The rows come from 4 hidden closed curves, with some noise, and rows from the same curve form a group. Each curve winds through 8 dimensions. The rows are also pushed far along 4 directions, which tell nothing about the answers.
Some rows, each with its group after it:
[5.0 16.9 22.9 3.2 5.1 16.0 -12.1 -13.3 -11.8 -21.4 10.9 -4.3 11.3 23.8 15.8 -4.5 29.5 -5.9 -7.1 35.4 -25.3]
(2)
[24.0 43.5 46.2 -11.4 -17.2 32.2 18.7 32.4 -10.3 -14.1 -23.7 8.9 11.8 4.8 5.1 -3.8 47.0 -11.2 12.6 69.5 -5.1]
(3)
[-20.9 -27.1 -16.7 -16.6 9.9 -4.7 6.3 -9.0 -1.9 -13.8 -9.1 -11.7 -12.8 11.9 9.6 -7.6 -8.2 -11.3 4.6 -21.0 -15.1]
(3)
[16.6 2.3 3.3 -3.2 -3.3 0.8 7.1 21.5 3.7 -19.5 -13.0 33.8 10.8 5.5 2.8 -23.9 3.6 0.6 15.7 31.1 13.9]
(1)
[23.4 2.7 -4.5 29.2 -3.3 -13.3 -21.0 -16.0 21.3 18.5 7.0 5.5 -12.6 -19.1 -5.9 22.9 -13.8 0.4 -17.0 -40.1 18.1]
(2)
[-3.8 -11.6 -10.4 14.6 10.4 -6.8 5.9 -12.5 -7.5 -13.6 3.7 -12.9 10.5 5.9 -14.5 7.2 -24.9 6.9 1.1 -20.5 -4.1]
(1)
[7.8 -2.7 3.8 15.7 21.3 4.6 -14.3 -18.4 -0.9 -11.9 6.9 -8.7 0.8 14.2 6.6 3.7 -11.5 1.5 -4.9 -6.1 -2.5]
(2)
[-25.5 13.8 -14.2 -17.3 -27.3 -2.4 -12.6 6.6 -9.1 22.3 4.4 0.8 -0.7 20.9 -18.1 -15.2 6.4 -22.7 -3.0 4.5 -4.6]
(2)
[38.8 50.2 29.3 22.2 -32.6 2.4 -32.9 10.9 5.5 24.3 -25.1 11.9 -12.0 -17.3 -24.3 2.9 -9.2 1.1 -0.2 20.6 27.5]
(3)
[-30.0 -25.5 -46.9 -31.1 -5.4 -0.5 22.1 -9.9 5.9 19.0 6.3 14.1 3.8 18.3 -8.7 -34.3 3.5 -13.5 -10.7 10.5 -11.4]
(1)
[-17.8 -6.9 -13.9 2.5 9.5 -14.9 -7.1 -10.1 -11.2 1.1 9.5 -13.6 -5.4 12.7 -2.1 2.5 -21.5 6.1 6.0 -21.3 -12.5]
(0)
[-6.3 -6.4 -9.1 28.5 -21.0 -14.3 -21.2 -15.2 -5.0 35.1 8.6 -15.5 -4.2 -26.6 -22.8 19.6 -20.1 -0.5 1.0 -51.1 1.8]
(3)
[56.6 22.1 55.0 29.8 -12.9 14.5 5.7 -13.5 -6.1 -4.8 2.1 -10.7 11.7 -24.8 -5.4 41.0 27.0 -1.4 -4.9 16.0 23.3]
(3)
[-35.7 -6.5 -8.8 -28.5 -1.3 -1.3 2.8 11.1 -13.7 -13.9 -7.6 1.5 2.7 23.4 8.9 -18.1 12.7 -16.9 0.2 4.1 -13.7]
(1)
[-38.5 -24.0 -14.4 -13.0 50.1 43.6 11.8 -4.1 -16.2 -20.5 16.2 -33.3 2.1 40.7 7.1 -14.9 7.7 -29.7 -7.7 -5.7 -26.8]
(1)
[-13.1 -19.5 -32.1 -19.1 -18.6 -15.2 0.7 -4.3 6.4 14.5 -11.4 11.8 13.5 -1.8 -15.6 -14.5 -12.3 1.5 2.5 -4.9 -0.4]
(2)
[15.3 7.9 2.0 0.2 -28.9 -16.7 5.3 -2.2 10.4 19.8 -15.4 34.8 -2.0 -12.5 3.1 -17.8 2.0 3.1 1.8 14.9 14.1]
(0)
[-6.6 -41.4 -17.7 -24.3 13.4 -20.1 45.3 11.7 4.9 -11.1 -29.1 5.1 -13.7 -24.3 12.0 0.2 -9.6 21.8 22.1 -9.2 -4.8]
(1)
[14.2 54.5 27.8 7.9 -30.0 10.7 -37.0 10.3 10.1 27.3 12.8 4.0 3.3 -3.0 -19.6 10.6 -0.1 -6.6 -27.5 9.4 50.0]
(0)
[16.6 -2.0 27.5 33.3 -5.4 -13.2 -37.4 -28.7 -13.2 -6.9 12.6 -31.3 7.2 -18.3 -6.1 45.8 3.9 7.9 -9.5 -33.9 -3.1]
(0)
[-20.3 -38.2 -12.0 -4.0 0.3 -7.1 2.9 -32.8 -0.1 2.0 13.4 -16.4 4.4 -1.5 12.4 14.5 11.2 -18.7 -15.4 -43.2 -5.1]
(3)
[42.6 11.4 29.4 17.1 -5.8 -0.5 -6.1 5.3 2.8 4.8 13.9 -9.8 -3.0 -25.5 7.6 32.7 21.4 16.5 17.9 14.1 -4.0]
(2)
[16.9 -3.1 -10.3 2.4 -1.8 -13.2 16.6 2.0 -0.7 2.2 -7.9 12.4 3.5 10.8 -22.9 6.2 -12.9 -3.9 5.5 -2.7 15.2]
(1)
[-21.9 37.5 -40.1 13.4 -18.3 -4.5 -30.3 5.3 4.5 33.8 15.7 12.8 -12.9 45.4 -39.4 -15.8 -22.2 -41.8 -22.5 -29.2 -2.3]
(2)
[50.8 22.4 47.2 27.0 1.1 15.4 4.3 -16.0 -10.2 -17.2 1.0 -26.2 2.7 -3.1 -10.6 47.9 20.5 -8.0 -8.2 12.9 11.8]
(1)
[-11.1 -13.4 -18.9 1.0 -20.2 -31.6 2.0 -0.9 -4.5 1.9 -6.8 32.3 21.3 -6.5 -12.9 -24.0 -22.3 14.0 9.2 2.5 11.5]
(0)
[13.7 17.8 5.4 12.6 -23.8 2.3 -10.8 14.5 -2.6 15.2 -8.1 -2.6 3.9 -9.6 -31.7 20.7 5.9 -20.9 -1.9 -11.2 14.2]
(1)
[-1.3 2.9 -4.3 4.0 4.5 10.1 11.8 -18.9 -2.1 -0.1 10.5 -6.3 -2.6 27.9 -10.4 -3.1 -6.5 -27.3 -15.7 -9.0 10.5]
(3)
[-17.5 -20.8 -10.9 1.1 -10.6 1.1 -5.9 -14.4 -6.1 4.2 -9.2 -12.2 6.2 -12.9 -10.6 0.4 -0.5 -7.6 -5.4 -21.5 -10.6]
(0)
[16.6 3.9 -21.3 6.0 -3.4 -16.7 8.8 8.0 20.5 12.5 -10.0 33.5 -2.6 2.3 -12.5 -9.1 -29.9 0.9 0.5 -11.7 23.9]
(3)
[4.9 27.7 6.8 -4.8 -23.6 -16.2 -7.7 10.2 3.0 5.2 -22.3 22.7 16.0 4.7 -18.9 10.2 -4.9 -10.1 -13.5 -4.7 24.4]
(1)
[42.3 10.3 35.2 21.3 4.6 -3.4 -2.5 -2.0 10.6 -34.4 -10.8 1.2 8.9 -20.8 22.7 35.6 21.3 20.0 0.7 9.2 -10.7]
(2)
[3.2 11.2 20.5 -12.8 19.1 29.0 19.0 14.1 -8.3 -11.1 -14.6 -6.8 -3.6 2.6 14.0 -16.0 7.9 14.1 15.2 48.3 -8.8]
(3)
[9.7 -32.2 8.3 -2.0 -4.8 5.5 14.3 -14.9 6.6 -8.1 -4.8 -6.0 11.6 -35.8 13.7 4.2 19.8 10.6 3.2 4.8 -6.5]
(0)
[0.5 3.6 -22.5 2.5 1.5 -12.3 -0.2 -1.2 15.1 32.7 18.7 8.9 -18.7 4.5 1.7 -4.0 -25.1 5.8 1.1 -19.3 11.7]
(0)
[5.2 -8.7 11.9 4.4 -13.2 -2.4 10.6 -0.8 0.3 -11.7 -2.4 11.5 20.7 -24.4 3.8 -3.2 12.4 12.0 4.2 13.4 3.9]
(0)
[23.9 1.0 15.9 32.4 -8.6 -15.0 -13.5 -30.7 -3.2 -9.2 -0.7 -5.5 -17.0 -12.7 -3.8 15.4 -0.3 -1.4 -12.5 -12.7 -3.3]
(2)
[-13.5 7.1 29.1 1.4 16.0 42.7 -15.8 -2.3 -25.3 -3.4 6.4 -49.2 -19.7 12.1 -1.8 6.6 26.4 -34.4 -8.2 0.7 -6.1]
(1)
[4.7 14.8 -29.4 7.6 -44.5 -37.6 -6.5 15.7 15.8 23.6 -3.4 33.2 -9.1 -13.2 -23.6 -16.5 -24.2 5.4 9.8 -9.8 9.2]
(1)
[-1.6 34.3 -1.1 13.4 -40.2 -14.8 -13.1 5.0 -7.6 28.6 -18.9 22.7 -8.2 2.7 -37.5 -21.1 -30.0 -11.9 1.0 1.9 25.2]
(0)
[18.1 3.8 3.1 12.3 8.1 -5.1 -2.1 -6.4 8.8 -0.5 1.2 14.1 -8.3 1.8 6.4 -1.0 -8.6 1.3 -7.6 -2.1 11.8]
(2)
[4.4 9.2 -3.4 -3.0 -21.3 -17.0 -6.2 22.7 1.9 15.4 20.0 27.6 8.0 -0.3 -7.2 -11.4 -3.6 -0.8 13.3 3.5 31.7]
(0)
[13.5 -52.0 -10.9 12.5 16.7 -14.8 38.1 -14.0 23.4 -9.8 1.8 1.6 21.1 -56.4 24.8 28.2 2.2 41.2 9.9 -28.8 -16.2]
(3)
[-5.5 20.1 -7.5 -26.1 -18.1 -3.1 1.1 21.0 10.1 16.8 5.0 39.3 9.5 17.5 0.0 -28.2 5.3 -4.9 -5.1 29.3 31.7]
(0)
[-10.1 -34.3 -3.5 -17.4 29.0 13.4 12.3 -21.5 -12.8 -15.5 8.7 -16.3 7.7 13.5 20.0 -14.9 8.0 10.0 11.1 20.7 -24.9]
(2)
[-3.1 23.1 11.5 -9.3 -16.1 6.9 19.7 19.0 -6.9 2.3 1.1 18.0 16.9 19.7 -2.6 -3.8 19.1 -23.6 0.4 13.9 8.7]
(3)
[-23.9 -21.8 -35.2 -1.7 12.7 8.5 9.4 -14.2 -9.0 19.7 25.5 2.3 -7.0 30.8 -3.9 -27.2 2.1 -30.6 2.2 -9.9 -16.3]
(0)
[-29.2 -20.7 -22.6 -17.0 15.0 2.7 2.6 -10.6 5.4 -10.7 3.9 -3.6 22.6 9.7 17.7 -12.9 -4.9 14.1 -3.2 -2.1 -24.5]
(2)
[23.9 -17.2 2.1 17.1 -19.1 -39.0 5.5 -12.3 4.2 -14.3 -36.6 7.5 -3.4 -37.3 -12.2 14.0 -29.8 28.9 11.4 -18.3 7.9]
(2)
[10.5 16.2 5.1 6.5 -29.2 -31.5 -27.9 -11.8 4.6 18.3 -14.8 19.7 -2.1 -7.2 -1.3 7.5 -6.3 5.1 -8.0 -10.0 10.1]
(0)
[-7.9 6.1 8.1 -12.5 -17.6 -5.3 5.0 -5.9 -4.2 1.8 -2.7 12.5 6.3 15.6 4.2 -4.0 11.5 -26.1 -13.1 -2.7 17.6]
(3)
[-22.4 -26.4 -9.2 -13.7 -0.7 -7.3 29.4 8.5 -11.2 2.1 -10.3 -0.8 0.0 -17.0 7.5 -14.9 -6.1 16.1 28.9 3.0 -17.7]
(3)
[-5.9 -11.5 -5.2 -1.8 12.8 3.8 2.1 17.1 -0.1 16.6 3.2 1.2 2.0 -9.4 4.4 6.5 2.5 4.9 15.1 -12.1 -0.6]
(3)
[-4.7 -3.8 23.0 -20.6 15.7 33.4 23.4 17.3 -22.1 -19.9 -24.6 -2.6 12.0 7.7 -1.8 -17.1 22.8 -14.2 9.0 43.1 9.8]
(1)
[44.6 30.0 46.5 32.7 -25.3 -6.9 -26.8 -0.8 -12.0 -15.3 -3.2 -17.8 2.4 -19.3 -4.8 39.1 22.5 8.2 9.0 11.5 -9.4]
(2)
[-9.8 29.9 -18.7 16.7 -18.3 -13.1 -37.0 -8.7 2.9 22.4 19.9 -9.9 -8.6 31.4 -25.6 20.3 -11.9 -34.0 -27.3 -49.6 1.0]
(1)
[6.4 17.6 6.0 -14.0 -6.2 11.5 -0.2 13.7 -6.6 5.2 -6.9 9.1 -7.2 28.6 -12.0 -9.5 12.7 -31.5 -1.4 21.1 16.6]
(2)
[11.6 19.7 16.8 -4.0 -14.2 13.7 7.6 -0.3 4.7 11.4 -8.0 16.7 -4.3 3.6 10.6 -12.1 26.1 -17.7 -7.7 29.2 4.1]
(0)
[-37.3 -26.8 -37.9 -3.7 15.4 5.5 6.6 -14.9 -11.9 31.4 16.5 -12.2 -7.6 12.1 -16.2 -26.2 -29.0 -4.9 7.4 -18.1 -7.7]
(3)
[3.2 -7.3 -1.6 28.2 -1.8 9.9 -22.3 -26.4 -2.2 22.0 18.8 -39.6 -25.9 -16.7 -18.1 17.7 -8.8 -9.0 -13.9 -35.6 -2.6]
(1)

New rows. What belongs after each?
[-10.8 -9.8 -5.4 -3.5 -14.5 -20.2 -8.7 7.6 6.9 -7.3 -1.0 10.1 20.9 -21.2 4.4 7.1 -2.8 17.2 3.5 -17.1 2.4]
(0)
[15.2 22.1 12.5 27.8 -17.2 -13.4 -17.9 -22.4 -7.2 2.9 0.2 6.5 -20.9 8.2 -14.9 -3.9 -6.9 -14.7 -15.9 0.8 7.1]
(2)
[28.5 5.8 42.1 10.6 -3.7 17.6 17.7 3.1 -5.8 -22.0 -8.2 -14.6 24.7 -30.4 13.4 30.3 39.6 15.6 11.2 28.6 -18.1]
(3)
[5.0 -7.5 -13.5 -11.2 -14.0 -12.6 3.5 4.9 1.1 10.5 3.3 18.9 -4.1 1.9 -0.8 -10.6 16.1 -6.8 4.0 11.6 -7.3]
(2)
[-17.6 -1.2 -4.8 -18.2 -1.2 -3.7 -2.6 18.8 -6.1 -17.5 -7.7 8.5 3.9 21.2 8.4 -9.4 10.7 -17.6 5.5 -1.0 -6.1]
(1)
[-11.5 -14.1 -5.5 -14.1 -6.7 9.0 10.2 -18.9 2.3 17.9 3.6 3.8 0.9 6.2 6.2 -10.8 19.3 -26.2 -18.7 -3.2 7.3]
(3)
[-7.0 -4.2 -14.0 5.3 5.7 -9.7 -12.2 -23.4 -3.4 7.7 13.0 14.1 -7.2 21.3 3.0 -24.9 -13.5 -5.3 -10.5 1.8 2.3]
(2)
[13.6 -19.5 -6.8 -11.3 2.9 -18.4 18.3 28.4 6.9 -32.6 -20.3 34.7 11.9 -5.5 15.8 -15.4 1.7 13.3 27.3 16.6 2.6]
(1)
[0.6 12.5 2.5 6.6 0.3 -2.2 8.2 -2.5 -10.3 -18.0 4.6 5.1 -0.5 20.1 4.1 -17.0 0.6 7.4 12.3 31.3 -28.7]
(2)
[24.6 15.1 36.7 18.1 4.8 11.0 -17.1 -23.1 -8.0 -11.9 -0.1 -12.9 13.5 -3.4 -0.4 29.9 19.5 0.3 -23.5 10.0 7.4]
(0)
[11.7 -20.5 -5.2 -3.9 8.3 -6.0 7.3 -15.8 4.4 -5.6 -2.7 13.2 16.1 -3.6 5.4 -4.2 -3.5 12.5 -1.4 7.4 13.0]
(3)
[23.8 11.2 13.5 25.7 -18.9 -22.7 -14.4 -15.5 -7.9 -0.5 -5.1 11.0 -16.2 -2.0 -13.8 -1.5 -11.5 -0.9 1.4 2.0 9.1]
(2)
[-6.0 4.4 -4.2 -8.3 3.4 5.7 16.3 25.7 -1.0 23.7 -3.4 20.8 4.6 -3.1 1.3 -11.7 4.7 0.5 15.2 10.5 8.5]
(3)
[34.6 44.4 40.7 15.5 -14.2 4.3 -14.4 0.4 -5.7 -3.5 -9.9 18.0 13.7 3.4 -16.0 10.2 8.5 -1.8 -17.1 32.4 33.0]
(0)
[2.2 -5.2 3.8 -9.8 -23.6 -15.1 2.4 -2.7 0.0 11.0 -22.2 4.6 -10.1 -19.0 2.0 -9.0 -1.2 4.0 9.3 4.0 2.5]
(0)
[-20.0 10.8 4.0 -11.8 2.7 30.1 -19.0 -3.9 -4.1 24.5 7.2 -7.0 0.7 9.2 6.7 -8.4 22.0 -16.0 -17.5 9.3 -4.5]
(3)
[40.7 15.1 61.5 7.2 -10.9 -9.8 -0.3 -13.5 2.7 -18.8 -1.7 -8.4 1.4 -40.0 42.4 38.7 32.5 39.4 3.4 25.9 3.0]
(0)
[9.4 20.9 -7.9 -0.6 -16.4 -7.4 -25.3 5.7 4.4 15.5 -4.4 28.2 10.4 20.3 -19.3 -9.4 -10.0 -16.9 -9.5 -1.3 26.7]
(3)
[0.4 15.9 15.1 -9.2 -29.2 -1.9 -0.2 14.9 -7.7 -1.8 -29.4 16.7 9.2 -9.1 -11.8 -13.5 6.1 -5.6 5.0 22.0 14.8]
(0)
[-1.0 -11.5 9.6 -4.9 -16.7 -3.8 2.5 1.2 -3.7 -10.3 -24.0 -0.3 10.4 -21.3 -2.3 1.0 9.2 2.8 4.1 4.5 -1.5]
(0)
[15.9 -50.6 -12.1 -4.5 16.5 -18.2 11.8 -6.5 29.0 -6.4 16.9 0.4 12.6 -44.4 31.2 25.1 5.1 38.4 6.2 -26.0 -2.8]
(0)
[11.1 12.3 -2.7 -5.6 -0.1 -4.5 13.2 21.7 9.7 2.4 -25.1 28.1 -2.9 -9.2 -1.4 -23.1 -28.0 27.9 20.0 28.1 9.8]
(3)
[2.7 -11.3 -12.6 5.7 -5.0 -15.9 -10.2 12.9 6.3 7.8 19.3 4.3 9.5 -18.2 -12.6 8.8 -20.7 16.3 10.6 -22.9 28.9]
(0)
[-30.5 -45.9 -49.9 -18.9 32.8 -12.3 35.5 0.8 1.9 -5.7 6.4 11.1 -12.8 21.8 13.1 -33.4 -24.6 2.1 17.2 -13.8 -24.3]
(2)
[-1.5 -21.5 -13.5 7.6 -8.0 -15.6 -16.6 -27.8 14.9 7.8 12.9 -12.2 -16.4 -20.4 10.0 8.0 1.4 3.9 -10.8 -27.0 -10.9]
(1)
[4.6 43.2 4.3 11.8 -16.7 4.8 -25.7 3.8 2.8 7.2 16.9 -2.9 -5.2 33.9 -13.7 14.4 9.0 -36.2 -22.2 -11.2 3.9]
(1)
[-3.7 13.2 -8.6 -11.8 -7.5 -0.5 -7.2 13.6 -1.9 16.4 -7.2 11.7 -8.6 23.5 -15.3 -12.2 -7.8 -25.0 -1.1 -3.0 23.7]
(2)
[18.7 16.6 42.9 -19.3 -23.2 -15.2 14.6 21.2 -15.6 -19.2 -27.6 15.7 3.1 -18.6 9.9 -6.6 5.6 30.0 26.1 53.7 26.0]
(0)
[1.4 -4.4 4.4 3.6 16.2 34.6 -1.3 1.6 -3.2 10.3 6.2 -16.1 -15.8 -1.4 -8.8 -10.6 8.4 -20.8 -4.0 7.8 4.3]
(1)
[-19.6 -17.7 -22.3 -6.4 5.2 4.3 23.1 -0.1 4.2 3.9 2.2 -15.8 -11.1 -9.3 -0.4 -6.0 -5.7 5.6 5.8 -9.1 -20.6]
(1)
[0.4 -4.7 -1.7 5.0 4.6 12.3 19.3 -12.9 8.8 8.0 8.5 1.6 16.1 -10.6 7.7 5.6 9.7 2.9 -13.6 -3.7 -5.1]
(3)
[-7.8 3.8 3.1 -22.5 -13.5 -21.3 9.2 19.9 8.3 -12.7 -7.8 23.9 20.1 -17.1 14.4 -9.6 -4.8 33.5 8.9 20.2 15.6]
(0)
[7.5 5.2 -2.2 7.1 1.3 19.5 1.9 -1.6 1.8 0.4 -0.3 -32.2 9.3 -2.6 -16.1 23.5 -0.1 3.8 2.7 -1.6 -18.1]
(2)
[23.8 4.5 9.8 11.1 4.7 4.9 7.9 -11.7 -7.9 -3.1 4.0 -14.3 1.2 9.7 -18.3 26.0 6.4 -13.9 -6.7 -3.2 7.1]
(1)
[6.3 12.3 -2.4 -0.6 6.8 -8.1 23.6 18.6 8.6 0.9 5.6 21.9 -1.7 3.6 9.1 -9.9 -12.4 12.9 11.8 13.0 8.0]
(0)
[-10.4 28.2 10.7 15.3 -2.3 20.9 -16.6 0.6 -7.0 -1.2 12.0 -14.6 -5.8 18.8 -11.8 -4.5 -4.2 -18.3 -11.1 1.8 0.0]
(1)
[-21.9 14.6 8.1 -3.6 -10.9 16.8 -18.3 1.5 -9.1 -2.9 10.9 -11.6 15.6 14.2 -1.8 2.2 21.5 -22.2 -14.3 -1.8 -6.0]
(0)
[-7.2 -2.3 -4.9 -3.8 -8.0 -8.8 -24.3 -3.8 0.3 16.7 9.8 8.1 -6.6 10.4 0.6 -2.8 4.6 -18.4 -10.9 -16.1 12.2]
(2)
[3.7 -21.1 -4.4 -5.8 4.6 7.8 19.0 -3.5 4.4 -5.3 3.5 -0.2 12.2 2.4 9.2 10.3 26.8 -21.0 -2.5 -11.5 -9.2]
(3)
[-1.5 2.2 4.0 8.5 -2.7 19.7 0.9 -15.6 10.6 1.7 9.4 -16.6 10.3 -1.9 4.3 19.6 24.0 -20.5 -20.5 -17.8 -17.9]
(3)
[26.7 3.7 25.5 -3.7 -8.1 -5.8 7.3 -9.1 9.7 -17.2 -10.6 11.2 -6.5 -15.1 21.4 -2.6 10.7 14.2 -4.4 27.0 9.2]
(1)
[17.4 39.0 0.6 23.6 -18.6 -10.1 -25.6 5.1 12.5 27.3 17.8 29.8 8.2 8.8 -20.2 3.4 -13.9 -8.9 -17.5 -9.1 33.3]
(0)
[35.0 67.8 71.5 12.3 -21.8 40.6 1.3 -3.6 -5.5 -3.2 -4.2 -3.0 10.4 4.5 3.9 14.3 43.6 -19.8 -25.9 55.4 22.6]
(3)
[3.7 12.5 7.3 2.3 0.2 10.7 13.4 -13.4 2.4 -21.7 -16.8 -1.2 0.9 11.9 -1.0 -3.0 6.5 -9.7 -21.0 16.6 -10.7]
(2)
[7.0 11.2 28.0 -7.8 -1.9 36.3 11.0 11.7 -12.3 -7.7 3.9 -28.5 -2.0 0.0 1.1 17.9 52.2 -25.3 -1.8 25.8 -16.6]
(1)
[-33.4 -26.5 -31.0 -18.9 10.2 7.1 12.1 -24.8 -8.8 -5.4 5.6 -2.8 11.4 31.9 -3.4 -32.2 -7.1 -10.6 -4.5 7.2 -14.1]
(3)
[-3.1 16.2 9.2 -4.1 -22.8 -6.3 -16.4 -5.1 -1.6 4.9 -0.2 12.0 9.6 16.7 -3.1 2.8 9.3 -26.8 -18.7 -13.3 18.5]
(3)
[-13.9 11.2 -17.2 8.1 -2.0 5.4 8.7 3.5 6.1 29.5 18.5 15.9 14.5 8.8 -12.4 -5.9 -8.8 -11.4 -12.2 -13.1 9.1]
(3)
[39.1 41.8 18.9 8.5 -36.3 -28.2 -6.9 21.3 22.0 26.4 -14.2 34.5 -8.4 -31.6 -14.4 2.6 -33.5 29.4 6.4 13.7 60.2]
(0)
[-17.9 -33.9 -6.9 3.6 1.5 -3.3 -31.3 -23.4 2.5 -2.0 7.2 -26.9 -8.9 -20.5 12.3 12.0 9.0 -4.9 -12.8 -41.0 -16.3]
(1)
[34.3 46.3 35.7 27.1 -28.1 12.9 -37.3 1.2 -11.9 31.3 -8.1 -7.2 -19.0 -4.4 -31.7 12.5 -2.9 -17.6 -4.1 6.7 30.6]
(3)
[-9.1 -10.1 -16.8 1.6 9.4 -0.3 13.6 -6.9 -13.1 -8.0 -3.1 -3.5 17.5 21.0 -23.4 -1.9 -18.7 -5.1 0.9 -5.5 2.6]
(1)
[-20.1 -10.4 -4.7 -1.9 -4.4 1.9 -1.2 0.6 -4.9 -6.8 1.9 -2.5 14.6 -0.7 4.4 -2.7 12.7 -9.5 0.8 -10.7 -17.4]
(0)
[-15.6 -15.2 -9.6 10.7 10.5 13.5 0.8 -12.3 -6.8 4.3 14.8 -37.2 -11.5 9.6 -3.0 18.9 -0.5 -26.2 -2.3 -42.3 -21.2]
(3)
[-21.1 -39.9 -14.2 -26.6 18.5 9.7 6.7 -8.3 11.2 -10.1 16.7 -18.5 16.9 -17.9 21.5 2.7 13.3 19.1 -7.6 -5.9 -6.0]
(0)
[30.2 12.8 50.1 1.8 -22.7 -16.2 -6.3 3.9 -12.1 -15.7 -18.0 -6.1 3.0 -33.0 6.1 20.3 8.9 28.2 15.6 24.6 23.1]
(0)
[16.8 10.6 -18.2 40.9 -34.6 -30.2 -35.8 -6.4 11.7 29.3 14.5 -4.5 -13.2 -19.3 -35.5 33.2 -10.8 -10.0 -8.6 -54.2 -6.0]
(2)
[-43.1 -20.9 -43.2 -27.8 20.7 3.6 18.4 -7.6 -3.3 13.5 1.2 -3.9 -8.5 34.6 -7.6 -14.8 -13.3 -23.5 -14.9 -24.7 -6.9]
(1)
[-1.8 -2.3 -9.8 8.1 9.6 -13.8 7.8 5.1 3.5 5.2 8.2 -1.5 -11.0 -0.4 4.9 6.4 -23.8 15.5 13.1 -17.6 -2.3]
(0)
[-1.6 -15.2 4.4 -7.7 -8.2 2.8 24.9 7.3 -0.3 13.5 -9.2 3.2 -0.5 -28.7 12.7 -0.3 20.8 0.9 13.6 2.8 -6.3]
(3)
[16.9 -28.2 22.3 -9.7 4.1 -13.3 40.7 -2.6 1.5 -47.1 -24.7 -1.7 20.1 -42.0 37.4 7.3 17.6 57.4 30.8 40.5 -32.3]
(2)
[-2.6 -16.1 18.2 -14.8 11.1 19.4 17.7 -19.8 -8.9 -27.8 -7.0 -30.8 -11.2 15.0 20.6 4.0 23.0 -22.9 -5.8 3.8 -15.5]
(3)
